The rows of each matrix lie in a flat space through zero, up to rounding. After each matrix: how many dimensions does the smallest such space have?

[[-1.20 -1.27  2.99  1.83 -1.05  0.25 -2.02 -0.39 -0.49 -0.12  2.65 -1.88
   0.67 -0.07 -1.09 -1.54 -1.54  0.64 -3.32 -5.19]
 [-1.27 -0.45 -1.27  0.19  2.87  0.63  0.73 -1.72  1.53  1.81 -0.37 -0.98
   1.07  0.83  0.31 -0.65  0.32  0.93  1.64 -0.87]
 [ 2.99 -1.27  0.21  1.30 -1.67 -0.43 -1.27  1.39  0.20 -1.69  1.14  0.13
   0.14 -0.05 -0.11  1.56  0.18  0.21 -0.44  0.60]
 [ 1.83  0.19  1.30 -0.21 -3.61 -1.12 -1.48  2.62 -1.51 -2.75  1.26  0.86
  -1.11 -0.46  0.08  0.78 -0.24 -1.23 -2.20  1.06]
 [-1.05  2.87 -1.67 -3.61 -0.63 -1.00  1.60  1.47 -1.24 -0.76 -2.08  2.16
  -1.82 -0.03  1.47 -0.04  0.93 -2.20  1.04  4.78]
 [ 0.25  0.63 -0.43 -1.12 -1.00 -0.79 -0.27  1.36 -0.42 -1.19  0.24  0.57
  -0.63  0.31  0.81  0.13  0.35 -0.98 -0.29  1.65]
 [-2.02  0.73 -1.27 -1.48  1.60 -0.27  0.49 -0.29  0.60  0.62 -0.09 -0.38
   0.13  1.08  1.16 -1.17  0.43 -0.45  0.72  0.44]
 [-0.39 -1.72  1.39  2.62  1.47  1.36 -0.29 -2.32  0.83  1.86  0.55 -1.62
   1.41 -0.39 -1.58 -0.46 -0.92  1.96 -0.32 -4.21]
 [-0.49  1.53  0.20 -1.51 -1.24 -0.42  0.60  0.83 -1.34 -0.58 -0.96  1.23
  -1.20 -0.60  0.16 -0.06  0.01 -1.17 -0.38  1.72]
 [-0.12  1.81 -1.69 -2.75 -0.76 -1.19  0.62  1.86 -0.58 -1.34 -0.83  1.49
  -1.26  0.52  1.65  0.23  0.99 -1.82  0.74  4.10]
 [ 2.65 -0.37  1.14  1.26 -2.08  0.24 -0.09  0.55 -0.96 -0.83 -0.63  1.09
  -0.54 -1.52 -1.29  1.76 -0.28  0.24 -0.38  0.71]
 [-1.88 -0.98  0.13  0.86  2.16  0.57 -0.38 -1.62  1.23  1.49  1.09 -1.86
   1.30  0.92 -0.03 -1.46 -0.38  1.04 -0.12 -3.19]
 [ 0.67  1.07  0.14 -1.11 -1.82 -0.63  0.13  1.41 -1.20 -1.26 -0.54  1.30
  -1.15 -0.54  0.22  0.56  0.15 -1.13 -0.45  2.13]
 [-0.07  0.83 -0.05 -0.46 -0.03  0.31  1.08 -0.39 -0.60  0.52 -1.52  0.92
  -0.54 -0.81 -0.42  0.34  0.03 -0.16  0.64  1.08]
 [-1.09  0.31 -0.11  0.08  1.47  0.81  1.16 -1.58  0.16  1.65 -1.29 -0.03
   0.22 -0.42 -0.56 -0.36 -0.14  0.57  0.94 -0.58]
 [-1.54 -0.65  1.56  0.78 -0.04  0.13 -1.17 -0.46 -0.06  0.23  1.76 -1.46
   0.56  0.34 -0.36 -1.47 -0.90  0.34 -1.93 -3.45]
 [-1.54  0.32  0.18 -0.24  0.93  0.35  0.43 -0.92  0.01  0.99 -0.28 -0.38
   0.15  0.03 -0.14 -0.90 -0.25  0.15  0.00 -1.04]
 [ 0.64  0.93  0.21 -1.23 -2.20 -0.98 -0.45  1.96 -1.17 -1.82  0.24  1.04
  -1.13 -0.16  0.57  0.34  0.15 -1.37 -0.99  1.94]
 [-3.32  1.64 -0.44 -2.20  1.04 -0.29  0.72 -0.32 -0.38  0.74 -0.38 -0.12
  -0.45  0.64  0.94 -1.93  0.00 -0.99 -0.17  0.02]
 [-5.19 -0.87  0.60  1.06  4.78  1.65  0.44 -4.21  1.72  4.10  0.71 -3.19
   2.13  1.08 -0.58 -3.45 -1.04  1.94  0.02 -6.40]]
 -> 4

[[-2.02  0.56 -0.51  0.53 -1.30  0.65  1.32 -0.02  2.18 -1.09 -0.23  1.75
  -0.96 -0.79 -1.34  0.54  0.58  3.98  0.81  0.70]
 [ 0.56  0.92  1.07  0.70  1.23 -1.25 -0.75 -0.03  0.82 -0.73  0.49 -0.83
  -0.72 -0.21  1.12 -0.68  0.70 -0.67 -1.05 -1.06]
 [-0.51  1.07  1.67  1.25  0.46  0.46  0.47 -0.64  1.80 -0.64 -0.03  0.01
   0.26  1.01 -0.61 -0.03  1.61  2.85  0.04 -0.74]
 [ 0.53  0.70  1.25  0.94  1.13 -0.51  0.31 -0.37  2.04 -1.22  0.05 -0.05
  -0.41  0.53  0.45 -0.33  1.39  1.51 -0.32 -0.59]
 [-1.30  1.23  0.46  1.13 -0.10 -0.39  0.82 -0.10  3.05 -1.82  0.12  1.08
  -1.50 -0.78 -0.34 -0.03  1.29  3.51 -0.02 -0.14]
 [ 0.65 -1.25  0.46 -0.51 -0.39  2.35  0.62 -0.72 -1.92  1.92 -0.81 -0.29
   2.92  2.64 -1.45  0.72 -0.08  0.28  1.28  0.46]
 [ 1.32 -0.75  0.47  0.31  0.82  0.62  1.83 -0.61  2.52 -1.37 -0.80  1.11
   0.42  1.59 -0.22  0.32  1.42  2.84  1.03  0.79]
 [-0.02 -0.03 -0.64 -0.37 -0.10 -0.72 -0.61  0.42 -0.70  0.10  0.29 -0.22
  -0.63 -0.99  0.58 -0.20 -0.72 -1.60 -0.45 -0.01]
 [ 2.18  0.82  1.80  2.04  3.05 -1.92  2.52 -0.70  7.97 -5.30 -0.39  1.80
  -2.52  0.64  1.64 -0.62  3.88  5.63 -0.06  0.03]
 [-1.09 -0.73 -0.64 -1.22 -1.82  1.92 -1.37  0.10 -5.30  3.79  0.01 -1.30
   2.54  0.64 -1.46  0.55 -2.16 -3.14  0.38 -0.06]
 [-0.23  0.49 -0.03  0.05  0.12 -0.81 -0.80  0.29 -0.39  0.01  0.44 -0.49
  -0.66 -0.87  0.58 -0.34 -0.32 -1.22 -0.70 -0.48]
 [ 1.75 -0.83  0.01 -0.05  1.08 -0.29  1.11 -0.22  1.80 -1.30 -0.49  0.66
  -0.14  0.79  0.66 -0.01  0.78  0.81  0.43  0.65]
 [-0.96 -0.72  0.26 -0.41 -1.50  2.92  0.42 -0.63 -2.52  2.54 -0.66 -0.14
   2.94  2.11 -2.37  0.96 -0.43  0.99  1.40  0.37]
 [-0.79 -0.21  1.01  0.53 -0.78  2.64  1.59 -0.99  0.64  0.64 -0.87  0.79
   2.11  2.41 -2.33  0.91  1.16  4.10  1.61  0.42]
 [-1.34  1.12 -0.61  0.45 -0.34 -1.45 -0.22  0.58  1.64 -1.46  0.58  0.66
  -2.37 -2.33  0.54 -0.33  0.01  0.74 -0.72 -0.15]
 [ 0.54 -0.68 -0.03 -0.33 -0.03  0.72  0.32 -0.20 -0.62  0.55 -0.34 -0.01
   0.96  0.91 -0.33  0.25 -0.11 -0.12  0.50  0.34]
 [ 0.58  0.70  1.61  1.39  1.29 -0.08  1.42 -0.72  3.88 -2.16 -0.32  0.78
  -0.43  1.16  0.01 -0.11  2.38  3.98  0.26 -0.25]
 [ 3.98 -0.67  2.85  1.51  3.51  0.28  2.84 -1.60  5.63 -3.14 -1.22  0.81
   0.99  4.10  0.74 -0.12  3.98  4.81  0.99  0.15]
 [ 0.81 -1.05  0.04 -0.32 -0.02  1.28  1.03 -0.45 -0.06  0.38 -0.70  0.43
   1.40  1.61 -0.72  0.50  0.26  0.99  1.05  0.72]
 [ 0.70 -1.06 -0.74 -0.59 -0.14  0.46  0.79 -0.01  0.03 -0.06 -0.48  0.65
   0.37  0.42 -0.15  0.34 -0.25  0.15  0.72  0.92]]
 -> 4

[[-3.19  0.45 -0.12 -1.44 -1.35  0.38  0.90  0.56 -0.34  0.23  1.53  0.58
   1.01  0.82  0.37 -0.17 -0.46 -0.09 -0.31 -0.24]
 [ 0.45 -5.72 -1.53  0.23  0.34 -0.63  0.58 -0.88  0.12 -1.09  0.21 -0.49
  -0.01  0.58  1.54  0.96  0.17 -1.91  0.74  0.70]
 [-0.12 -1.53 -1.47  0.44 -0.69 -1.11 -2.50 -0.76  0.82 -0.91  0.84  0.79
   1.83 -0.28 -0.31  0.44 -1.74 -1.84 -0.93  0.01]
 [-1.44  0.23  0.44 -7.28 -0.62 -2.33  0.39 -0.03 -1.65 -1.02  1.48  0.04
  -0.54 -0.91  0.03 -1.90  0.01 -0.25  0.56  1.33]
 [-1.35  0.34 -0.69 -0.62 -4.40  1.86  0.32 -0.75  0.81 -0.03  0.60  0.07
   0.28  0.93 -1.24  0.39 -0.09  0.14 -0.91 -0.03]
 [ 0.38 -0.63 -1.11 -2.33  1.86 -4.65 -0.31 -2.39 -0.24 -3.54  1.07 -1.02
   1.60  0.69 -1.04  1.30 -0.33 -0.30 -0.95  1.45]
 [ 0.90  0.58 -2.50  0.39  0.32 -0.31 -4.24  0.90 -0.27 -2.52 -2.46 -2.20
   0.14 -0.34  0.48  0.44  3.03 -1.05  0.41  1.03]
 [ 0.56 -0.88 -0.76 -0.03 -0.75 -2.39  0.90 -3.40 -1.69  1.40 -1.47  0.24
  -0.15 -1.04  0.73 -1.00 -2.01  0.63 -0.02 -1.25]
 [-0.34  0.12  0.82 -1.65  0.81 -0.24 -0.27 -1.69 -3.68 -0.76  1.74 -0.24
  -0.47  1.44 -1.67 -0.55 -1.96  2.27 -0.01  1.54]
 [ 0.23 -1.09 -0.91 -1.02 -0.03 -3.54 -2.52  1.40 -0.76 -5.01 -1.02 -0.04
   0.11 -1.29 -0.03 -0.87 -2.70 -1.21  0.34 -2.91]
 [ 1.53  0.21  0.84  1.48  0.60  1.07 -2.46 -1.47  1.74 -1.02 -5.42  1.71
   2.12 -0.64 -1.32  1.44 -2.36  0.03 -1.16 -1.27]
 [ 0.58 -0.49  0.79  0.04  0.07 -1.02 -2.20  0.24 -0.24 -0.04  1.71 -4.20
   0.28  0.72 -0.65  1.27  0.32  0.61 -1.09 -0.93]
 [ 1.01 -0.01  1.83 -0.54  0.28  1.60  0.14 -0.15 -0.47  0.11  2.12  0.28
  -5.03 -0.91 -1.00  1.49  0.04 -0.50  1.46 -1.45]
 [ 0.82  0.58 -0.28 -0.91  0.93  0.69 -0.34 -1.04  1.44 -1.29 -0.64  0.72
  -0.91 -4.88 -1.33  0.54  0.52 -1.40 -1.44 -2.20]
 [ 0.37  1.54 -0.31  0.03 -1.24 -1.04  0.48  0.73 -1.67 -0.03 -1.32 -0.65
  -1.00 -1.33 -4.00 -0.47 -1.17  0.29  0.15 -3.63]
 [-0.17  0.96  0.44 -1.90  0.39  1.30  0.44 -1.00 -0.55 -0.87  1.44  1.27
   1.49  0.54 -0.47 -4.07 -1.02  0.12  0.86  2.01]
 [-0.46  0.17 -1.74  0.01 -0.09 -0.33  3.03 -2.01 -1.96 -2.70 -2.36  0.32
   0.04  0.52 -1.17 -1.02 -6.45  0.12  1.97  1.12]
 [-0.09 -1.91 -1.84 -0.25  0.14 -0.30 -1.05  0.63  2.27 -1.21  0.03  0.61
  -0.50 -1.40  0.29  0.12  0.12 -7.10 -0.46 -1.39]
 [-0.31  0.74 -0.93  0.56 -0.91 -0.95  0.41 -0.02 -0.01  0.34 -1.16 -1.09
   1.46 -1.44  0.15  0.86  1.97 -0.46 -5.90 -0.15]
 [-0.24  0.70  0.01  1.33 -0.03  1.45  1.03 -1.25  1.54 -2.91 -1.27 -0.93
  -1.45 -2.20 -3.63  2.01  1.12 -1.39 -0.15 -6.04]]
 -> 18

[[-1.44 -1.20 -1.51  4.38 -1.81  0.60 -2.93  0.17 -2.34 -0.54  1.64 -0.55
  -0.14 -1.04  0.65  1.15 -3.77 -3.21  2.28 -0.56]
 [-1.20  2.13 -0.15 -3.52 -1.13 -1.64  0.55  0.57  1.36 -0.47  1.43  1.72
  -3.57  0.64 -2.45 -1.98  3.68  0.39 -1.62  0.60]
 [-1.51 -0.15  2.05 -1.67 -0.82 -1.55 -0.68 -1.53  1.13  0.38  0.17 -0.26
  -1.29  1.06  2.34  3.02 -0.38  2.00 -0.48  2.73]
 [ 4.38 -3.52 -1.67 -3.00 -2.64  4.49  1.75  3.29 -3.25 -2.41 -2.51 -2.00
   4.41 -5.32 -1.27  2.47 -0.62  0.33  1.93 -3.30]
 [-1.81 -1.13 -0.82 -2.64 -2.26  0.74 -5.22  1.64 -0.21  0.49 -0.45 -1.80
  -3.46  1.76  1.69  5.49  1.20 -0.06  0.52  1.82]
 [ 0.60 -1.64 -1.55  4.49  0.74 -1.42 -3.84  0.40 -1.66  1.08  1.05  0.85
  -2.43  0.59  0.13  2.83 -0.99 -2.56 -0.43 -0.35]
 [-2.93  0.55 -0.68  1.75 -5.22 -3.84 -5.40 -0.34  2.92  0.89  1.49  2.41
  -4.60  3.84  0.23  3.53 -4.45 -3.54 -1.15  2.18]
 [ 0.17  0.57 -1.53  3.29  1.64  0.40 -0.34 -0.97 -0.75 -0.83  1.19  0.10
   0.63 -0.11 -1.60 -2.05  0.43 -1.28 -0.22  0.15]
 [-2.34  1.36  1.13 -3.25 -0.21 -1.66  2.92 -0.75  2.42 -0.25  1.37  1.74
  -1.54  1.85 -1.66 -3.24  0.83  1.93 -0.93  1.38]
 [-0.54 -0.47  0.38 -2.41  0.49  1.08  0.89 -0.83 -0.25 -1.33  0.08 -1.28
   0.13 -0.35 -0.15  0.60  1.77  2.51 -0.02  2.14]
 [ 1.64  1.43  0.17 -2.51 -0.45  1.05  1.49  1.19  1.37  0.08 -2.79 -0.13
  -0.18 -0.05 -1.15 -2.16  1.28  0.10 -0.83 -0.85]
 [-0.55  1.72 -0.26 -2.00 -1.80  0.85  2.41  0.10  1.74 -1.28 -0.13  0.43
   1.78 -0.04 -1.94 -3.58 -0.51 -0.11  0.18 -0.46]
 [-0.14 -3.57 -1.29  4.41 -3.46 -2.43 -4.60  0.63 -1.54  0.13 -0.18  1.78
  -7.54  0.69 -1.03  4.21 -5.97 -3.67 -0.55  2.05]
 [-1.04  0.64  1.06 -5.32  1.76  0.59  3.84 -0.11  1.85 -0.35 -0.05 -0.04
   0.69  1.42 -1.23 -2.72  3.25  3.96 -0.63  0.98]
 [ 0.65 -2.45  2.34 -1.27  1.69  0.13  0.23 -1.60 -1.66 -0.15 -1.15 -1.94
  -1.03 -1.23  2.88  4.45  0.80  3.79 -0.14  3.09]
 [ 1.15 -1.98  3.02  2.47  5.49  2.83  3.53 -2.05 -3.24  0.60 -2.16 -3.58
   4.21 -2.72  4.45 -0.54 -1.10  3.40  2.57  0.08]
 [-3.77  3.68 -0.38 -0.62  1.20 -0.99 -4.45  0.43  0.83  1.77  1.28 -0.51
  -5.97  3.25  0.80 -1.10  5.20 -1.21 -0.53  1.45]
 [-3.21  0.39  2.00  0.33 -0.06 -2.56 -3.54 -1.28  1.93  2.51  0.10 -0.11
  -3.67  3.96  3.79  3.40 -1.21  0.46 -0.38  2.92]
 [ 2.28 -1.62 -0.48  1.93  0.52 -0.43 -1.15 -0.22 -0.93 -0.02 -0.83  0.18
  -0.55 -0.63 -0.14  2.57 -0.53 -0.38 -1.06  0.42]
 [-0.56  0.60  2.73 -3.30  1.82 -0.35  2.18  0.15  1.38  2.14 -0.85 -0.46
   2.05  0.98  3.09  0.08  1.45  2.92  0.42 -1.02]]
 -> 10

[[-1.66  0.00 -1.15 -0.60  0.49  1.17  2.71 -3.24 -0.83 -1.26 -0.35  1.04
  -2.78  1.02 -0.11  1.03  0.52  2.77  1.08  0.26]
 [ 0.00 -0.85  0.32 -0.80  1.36  1.65 -0.91 -1.31 -0.26 -0.78 -1.04  0.47
  -0.63 -0.84 -1.06  1.23 -0.36  1.60  0.12 -0.53]
 [-1.15  0.32 -0.18  0.72  0.66 -1.82 -1.75 -1.01  3.16  0.89  0.32 -0.24
   0.70  0.18  2.55 -1.51  0.59 -0.76 -1.42  0.25]
 [-0.60 -0.80  0.72 -0.72  2.08  2.61 -0.98 -1.70 -3.66 -1.73 -1.08 -0.28
   1.15 -0.96 -1.91  1.63 -0.29  4.08 -2.10 -3.10]
 [ 0.49  1.36  0.66  2.08  2.50 -2.80  0.65 -2.52 -1.32 -0.98  0.45 -1.84
   5.06 -2.76  0.18 -1.34  3.23  2.61 -6.84 -2.99]
 [ 1.17  1.65 -1.82  2.61 -2.80 -3.78  3.57  1.94  1.67 -1.01  3.99 -0.25
   0.42  0.45  3.15 -0.55  2.02 -3.00  0.57  1.73]
 [ 2.71 -0.91 -1.75 -0.98  0.65  3.57  0.31  1.24 -1.69  0.13  0.46  1.49
  -3.23  1.91 -0.32  1.80 -1.22  0.32  3.72  1.82]
 [-3.24 -1.31 -1.01 -1.70 -2.52  1.94  1.24 -1.08  2.88 -1.38 -0.25  2.30
  -6.37  1.87  0.40  2.78 -2.10 -0.53  6.76  2.76]
 [-0.83 -0.26  3.16 -3.66 -1.32  1.67 -1.69  2.88 -3.76  3.57 -4.48 -0.39
   1.34  1.17 -3.93 -4.60 -2.73 -1.75 -0.80 -2.53]
 [-1.26 -0.78  0.89 -1.73 -0.98 -1.01  0.13 -1.38  3.57 -3.15 -0.66  1.83
  -0.75 -2.46  1.23 -1.66  0.67 -1.51 -0.29 -2.04]
 [-0.35 -1.04  0.32 -1.08  0.45  3.99  0.46 -0.25 -4.48 -0.66 -1.28  0.01
  -1.61  0.54 -3.76  3.67 -1.82  3.32  2.15 -0.29]
 [ 1.04  0.47 -0.24 -0.28 -1.84 -0.25  1.49  2.30 -0.39  1.83  0.01  0.11
  -1.17  1.47 -0.69 -0.86 -0.69 -2.38  2.34  2.03]
 [-2.78 -0.63  0.70  1.15  5.06  0.42 -3.23 -6.37  1.34 -0.75 -1.61 -1.17
   1.58 -2.34 -0.38  2.79  1.11  6.01 -4.14 -1.36]
 [ 1.02 -0.84  0.18 -0.96 -2.76  0.45  1.91  1.87  1.17 -2.46  0.54  1.47
  -2.34 -1.40 -1.10  1.75 -0.66 -2.44  3.95  1.00]
 [-0.11 -1.06  2.55 -1.91  0.18  3.15 -0.32  0.40 -3.93  1.23 -3.76 -0.69
  -0.38 -1.10 -6.65  2.50 -2.33  1.85  1.58 -0.02]
 [ 1.03  1.23 -1.51  1.63 -1.34 -0.55  1.80  2.78 -4.60 -1.66  3.67 -0.86
   2.79  1.75  2.50 -1.10  1.01  0.31 -2.41 -2.87]
 [ 0.52 -0.36  0.59 -0.29  3.23  2.02 -1.22 -2.10 -2.73  0.67 -1.82 -0.69
   1.11 -0.66 -2.33  1.01  0.05  3.68 -2.23 -1.12]
 [ 2.77  1.60 -0.76  4.08  2.61 -3.00  0.32 -0.53 -1.75 -1.51  3.32 -2.38
   6.01 -2.44  1.85  0.31  3.68  2.15 -6.62 -2.17]
 [ 1.08  0.12 -1.42 -2.10 -6.84  0.57  3.72  6.76 -0.80 -0.29  2.15  2.34
  -4.14  3.95  1.58 -2.41 -2.23 -6.62  6.89  1.56]
 [ 0.26 -0.53  0.25 -3.10 -2.99  1.73  1.82  2.76 -2.53 -2.04 -0.29  2.03
  -1.36  1.00 -0.02 -2.87 -1.12 -2.17  1.56 -2.89]]
 -> 8
